All rows are made from the same 11 directions, up to rounding. Whole rows:
[[-14 -23 -27 -13 -35 -11  17   2  -9 -30 -18  24   5  -4   1   7   3  -2
    1 -54  -9  -8  -2]
 [-10  -4  13   5  19   2   4  -6  29  35  47   4  -4 -22  18 -15 -17  19
   15  10 -12  66   4]
 [-15  -9   3  21   6 -19  45  12  -5 -13 -25  -4   8 -23 -10  56 -17  17
    8 -23  17 -78   1]
 [ 41 -17  -3  22   0  29 -16   5 -13   3 -38   4  -5  19  -7  17  39 -28
  -22 -12  20 -17 -28]
 [ -5  28  -7  30   6 -47  13 -14  16 -22  -6  -3 -18   5 -14  27  12  30
   -5  -3  17 -19 -44]
 [-17 -24 -30  -2 -40  22  11  -1   1  15 -32  -6  20 -21  10 -17 -33   2
   24  -3 -14   0  23]
 [-16  20   2  -4 -32  -8 -28   3  10 -10  22  -9   4 -19   8 -33 -14   5
  -35 -17 -34  57  -5]
 [-13  28 -23  23 -24  16  -7   5 -37 -44 -50 -15  34  -7  16  -1  12 -34
    3 -35  25 -50   9]
 [  9 -39   9  17  45 -13  55  -9  33  60  11  13 -16 -11  -7  45  -5  21
   44  34  27   1  -3]
 [  3  47 -12  39   5  16 -42 -13  -2 -13 -27 -12  19   1   1   1  12 -13
  -33  -8  -5 -23 -12]
 [-27  23   6  21  32 -30  26 -20  38  39  41   6   5 -20  10  10 -12   2
   20  20  12  53   7]
 [ 11  12 -19   9 -12   6 -29 -15   8  10 -19   1   3   8  -6 -15  15 -16
  -20   8 -11  23 -10]
 [ -9  22 -26  34   5  70 -30  -4 -24  -9 -55 -11  50 -10  17   2 -22 -14
    6 -21 -10 -85  35]
 [  3  -8 -28 -34   7 -10  -4 -13 -18 -35 -20  23  -8  32 -16   1  14  18
   25  -1 -10 -61  11]
 [  7  15  46  32  40 -26   8  14  16  10  31 -14 -10 -29  -5  42   6  15
  -30  -1  12   0 -22]]

The start of a row, then its end:
[ 15  33 -20   8  14  22 -52 -25   0  21 -22   6  23  17  -3 -18  33 -55
 -25] : [22 -6 19 17]
[  3 -37  -4 -10   7   5  47  -3   6  21   7  23 -15  26   0  16  -4  -2
  37] : [ 4 25  1 -3]
[-15   0  15 -15  29  24  14   5 -13  -2  42  15   9   7  30 -13  -7 -12
  37] : [-12  14  14  29]
[-11 -18  17 -18  -4 -22  27  21 -10 -15  12   4   0 -18  -3  21  -4   0
  -4] : [-24   2 -13  12]
[ 11  -1   9   0   1  11 -32   7  -1  17  -6 -13  15 -30  -1  -9   6 -13
 -25] : [  9 -22  17  18]
[-15 -19   5 -25 -12   5   7  22 -23 -16  -2   3  22 -29   7   3 -10 -14
   0] : [-30 -13 -20  40]
[ 31 -56   6 -45  15  52 -38  11  -7  34   4   7   1 -14   0 -29  -7  16
  11] : [ 26 -51   4  44]
[ -8  -5 -28  18   5   6  -5 -21  24  -1  -8  23  -1  -1  -5  15 -19  45
   1] : [-26 -34 -24 -15]
[ 33   7  16 -20  12  58 -65  19 -49 -40   3  -2   7  21  20 -39  37 -27
 -19] : [-22  -8 -11  10]
[ -6  32  -2  10   5  24  -3 -18  12  12  -5 -21 -12  50 -12 -12 -47  31
  14] : [ 57  -1 -47  -8]
[ 10   8   8 -18   7   2 -36   6 -13 -15  11  -9   1 -12   6 -28  15   5
  -6] : [  7 -17  14  10]
[ 13 -51  -6  -5 -27  17 -30  17   7   9  -6  12  11 -60   7  -7   3  14
 -35] : [-53 -57  42   5]
[-19  43  -9  19  24 -15 -20 -28  28  20  18 -10  10 -18   8 -18 -10  18
  13] : [ 33 -12  31   9]
[ -3  22  -6   3  -2 -10   1 -18  15  15   5   8  -5  33 -11  -1   4 -25
 -15] : [ 18   8  23 -10]
[ -8 -19 -21 -17  -4   7  14  -6  -2  -1 -22   8   2   8 -11   7 -25  25
  26] : [  8 -16 -53  20]
[ -5 -26   0  41 -24   1  14  15  17  25 -19  -8  20 -67  11  26  -7  -5
 -24] : [-42  -6  31  -8]
[  7 -32  27   6   4 -16  35  19  11  22  17   1 -12 -21  -4  31   0   0
  -9] : [ -8  14  20 -13]
[  6 -13  17   8  49   7  49   9 -24   2  10  -5  -2  -2  28  14  21  -6
  84] : [ 20  74 -24  12]
[ 45 -37  31   3 -20  30 -20  27   2  11  -6 -23 -35  12 -18  -1 -11  33
 -43] : [ 13 -20  -5 -44]
[ -7  26  23 -12   9   0   4   1   0  22  21 -11   4  25  -6  -6  -8 -40
 -12] : [40 16 16 21]
[ 13 -15   2 -31   7   1  -4   0  -4  17 -14   7  -1  20 -30  13  -1 -15
 -15] : [ 30 -16 -35  26]
[-10  32  -7  13 -10 -38  18  -2 -13 -30 -28 -12   3   9 -13  22  16 -18
  -4] : [  1  34 -39 -12]
[-12  22 -41  24 -36  -6 -13 -19   6 -30 -42 -14  -1   2  -3 -15 -18  44
   8] : [ -5 -15 -33 -28]
[  2 -26  17 -13  -9  13   9  14   7  12  15   5 -10   5  -8   8 -25  11
 -20] : [ -8 -21   0  -1]
[ 12 -18  18  -3  14  -9  25  10  -5   4  14  13 -11   9  -1  23  23 -23
   0] : [-11  29  11 -10]
[ 18  14   2   3  41  25 -11 -13  -9   7   1   0  -5  32   6  -8  15  -3
  32] : [ 36  23 -23   4]
[-24   2   5   5 -16 -16  24  11  -5 -16  16  -8   7 -29  23  -8  -7   0
  18] : [-25  16  29   1]
[ -9   0   6   9 -16  15  15  11  -8  -8   5 -12   0   1  17 -11 -16   2
  13] : [-10  16   6  -7]
[-14  34  -9  49  -2 -25   9 -14  20 -12  -4  -8  -3 -10   5  16   0  19
  -6] : [-17  17   6 -42]
[  6  27 -41  21  30  -8 -24 -50  29  12  -8   4 -14  17   0 -24   8  52
  49] : [ 49  -6   5 -21]
[  9 -10  23 -13  20  23   4   9  -5  11  24   9  -7  23   1   4  -4 -11
  -3] : [ 4  4 -2  8]
[ -7  40  20  27  39  -8 -28  -7  19  -6  40  27  11  -5   1  30  20 -22
 -66] : [-52 -20  24 -12]
[-21  18   3 -21  21  -8  -6  -7  -3 -23  41  20   3   5  13 -13  -2   9
  12] : [-19 -14  10  18]
[ 26 -25  15  14  16 -18   2  13   4   7  -8   0  -9 -31 -11  34  29   6
 -20] : [-11   4  -3 -18]
[ 11 -13 -30   8 -21 -24  -4  -5 -12 -31 -27  -5  -7 -28  15 -21  40  20
  35] : [-16  17  22 -26]
[ -3  -5  22  22  46   9 -18  14   3  -1  22  14  25 -62  15  35   7  10
 -26] : [-55 -28 -10  19]
[ 20  13  34  33 -31  54  -7  26 -12   9  -5 -42  -9  29  12 -17 -18 -27
 -32] : [ 12  32  14 -37]
[ 12  38  -1  17  23   8 -39 -17   4   8   3 -17   0   6   7 -27  16   1
   4] : [39  4 19 -6]
[-10   6  -7 -15 -35 -13  11  -5   9  10  -8  -1  -6  31 -21  -3 -17 -23
 -24] : [18 -3  9 -2]
[ -2  10   4 -42 -17 -21 -18  10 -23 -36  -5  12   3  23 -26   5  15 -32
 -49] : [-18 -21 -29  17]
[ 12   8   9  -2  19 -29  -9  -3   2  -7  13   0 -12  -6  -4   1  30   5
  -2] : [  9   7  18 -12]
[-11  25 -24  14 -18 -80   6 -13   2 -46 -12  11  -4 -21  -6  16  54  -9
 -16] : [-41  19  29 -36]
[ 43 -40  -1   5  -7  17 -28  11  -4  11 -24 -10 -12 -24  -1  -9  28  17
  -6] : [  4 -11  16 -21]
[ 18  11  16   4  50 -24 -30  -6  11  -4  25   1 -13 -23  -5   7  26  40
  -5] : [ 11 -17   2 -10]
[  2  -2  23  22  -8   4   2  18  10  21  -5 -46  -3 -39   1  -2 -37  39
   0] : [34 -6 -7 -6]
[  8 -24  11 -11 -12  23   1   9   7  29   5   2  -2   7  -6  -2 -17 -13
 -19] : [  8 -14  18   7]
[-20  21 -20  -7 -18 -12 -13  -4 -13 -27 -19  -8  20 -16   3 -15  -3  -2
   4] : [ -9 -12 -18  21]
[-13  32  -5  22   6   3  -2 -13   7   6   8  -4  11   4  15 -10   3 -21
   6] : [ 4 19 28 -2]
[ 18 -25  16 -28  27  -3  -7  12 -15  21  10  -6   7 -32   9 -14  29 -18
  27] : [31  8 26 39]
[ 12 -30  16 -31  -7  42   6  22 -30 -20  20   3 -15  30  19 -28  -7   4
  28] : [-10  10  -4   3]
[-12  -3  -9  -8   1  19  -4  -3  -6 -24  20  22   2   8  19 -14  -7  14
  13] : [-40 -13   4   1]
[ -6  20 -26  12  11  -9 -16 -21   2  -2 -19   9  19 -10   1   2  20 -14
   4] : [-4 -2 -4 11]
[-16   5 -24 -20 -60 -24  -6  -7   4   7  -8 -13   6 -10   4 -50   1 -29
  -1] : [17 -5 80  7]
[  5  37  19  23  11  -2 -36   7  -5  15  -8 -26  30 -35   3   1  24 -52
 -45] : [10  5 24 18]
[-10  67  14  28   8  -2 -37  -1  -5 -18  -1 -37  15  -9   4 -13  -5  -2
 -28] : [ 17   0 -14  -3]
[ 18 -31  58 -63  -7  19 -21  55 -43 -21  34 -23  -5 -16   2 -26  -5  -7
 -25] : [  2 -23  -2  37]
[ 12  -8  -3  -7  -6 -32  -9   3  -3 -21  -9   0 -11 -16 -12   5  26  15
 -12] : [ -9  -7   0 -16]
[  4  -3  33 -14   2 -30  12  27 -15 -33  11 -10 -16  -5 -17  27   3  15
 -26] : [-13   3 -38 -11]
[-32  71  10   4 -17  -7 -22   2 -18 -41  18 -33  13   9  18 -40 -16 -11
  -9] : [5 9 7 4]
[-23  29   0   3  18 -41  11  -6   1 -16   1   0  12 -17  -8  24   3   0
   0] : [ -2   5 -28  15]
[ 10 -11  20 -29   4  -6  16  19 -29 -28  14 -10 -20  18   4 -12  10   8
  31] : [ 14  28 -18   0]
[-13  -8   5  36 -21  12  27  14   4   2  -8 -17   7 -28  18  12 -26  13
   6] : [-27  15   1 -18]
[ -3  -4  -7 -33  -1 -40   7  -8   2 -13  11   1 -20   6 -12 -15   5  29
  26] : [28 -5  5  2]
[-14  37  -6 -10   3 -26  -5 -13  -1   4 -12  -5  15  14 -19   4   5 -37
 -14] : [ 31   6 -14  25]
[ 29  13   7   6  -8  10 -43   6 -14 -29  -3  -8 -15  16   0 -19  33  -1
 -35] : [-13  -4  13 -37]
[  3 -17  11  26  21  13  18   9   8  48 -23  -4  29 -38  -6  48  -6 -32
 -14] : [  3   8 -25  30]
[ -3  -1   3   0   1  25  -2   6 -10   4  -7  -3  14   0   6   0 -12 -13
   0] : [ -4  -1 -20  19]
[ 18 -21 -26 -30 -24 -12   3 -10  -7   0 -35  23 -11  43 -31   6  27 -34
 -13] : [  9   2 -12  -3]
[-18  35 -12  19   9 -35  -9  -2 -15 -30 -25 -23  26 -52   9   5  15   8
  17] : [ -4  10 -32  17]
[ -1  15  13 -24  -6 -15   7   4 -10 -35  16  18 -22  60 -25  17   2 -11
 -37] : [-17   2 -33 -20]
[ 24  -3  19 -15  33 -23 -20  12 -25 -46  24 -10 -25 -19  15 -20  44  45
  34] : [  2  12   1 -17]
[  1  -6 -33  25  27  -2   6 -31  26  40 -27  15  13 -15  -5  20   6   6
  29] : [20  0 -9 11]
[ -1  11  47 -21  34 -26   6  15   1  16  51 -15  -7 -15   1  -3   3  -7
   0] : [37 10 31 21]
[ 31 -13 -16  40   8  48 -24 -10   5 -14 -12   6 -23  19  18 -11   9  53
  16] : [-24  -1 -10 -59]
[ 13 -17   1 -10  21 -31 -13  11 -15 -26 -13   4   5 -46  -7  21  35  19
  -2] : [-21 -13 -31  10]
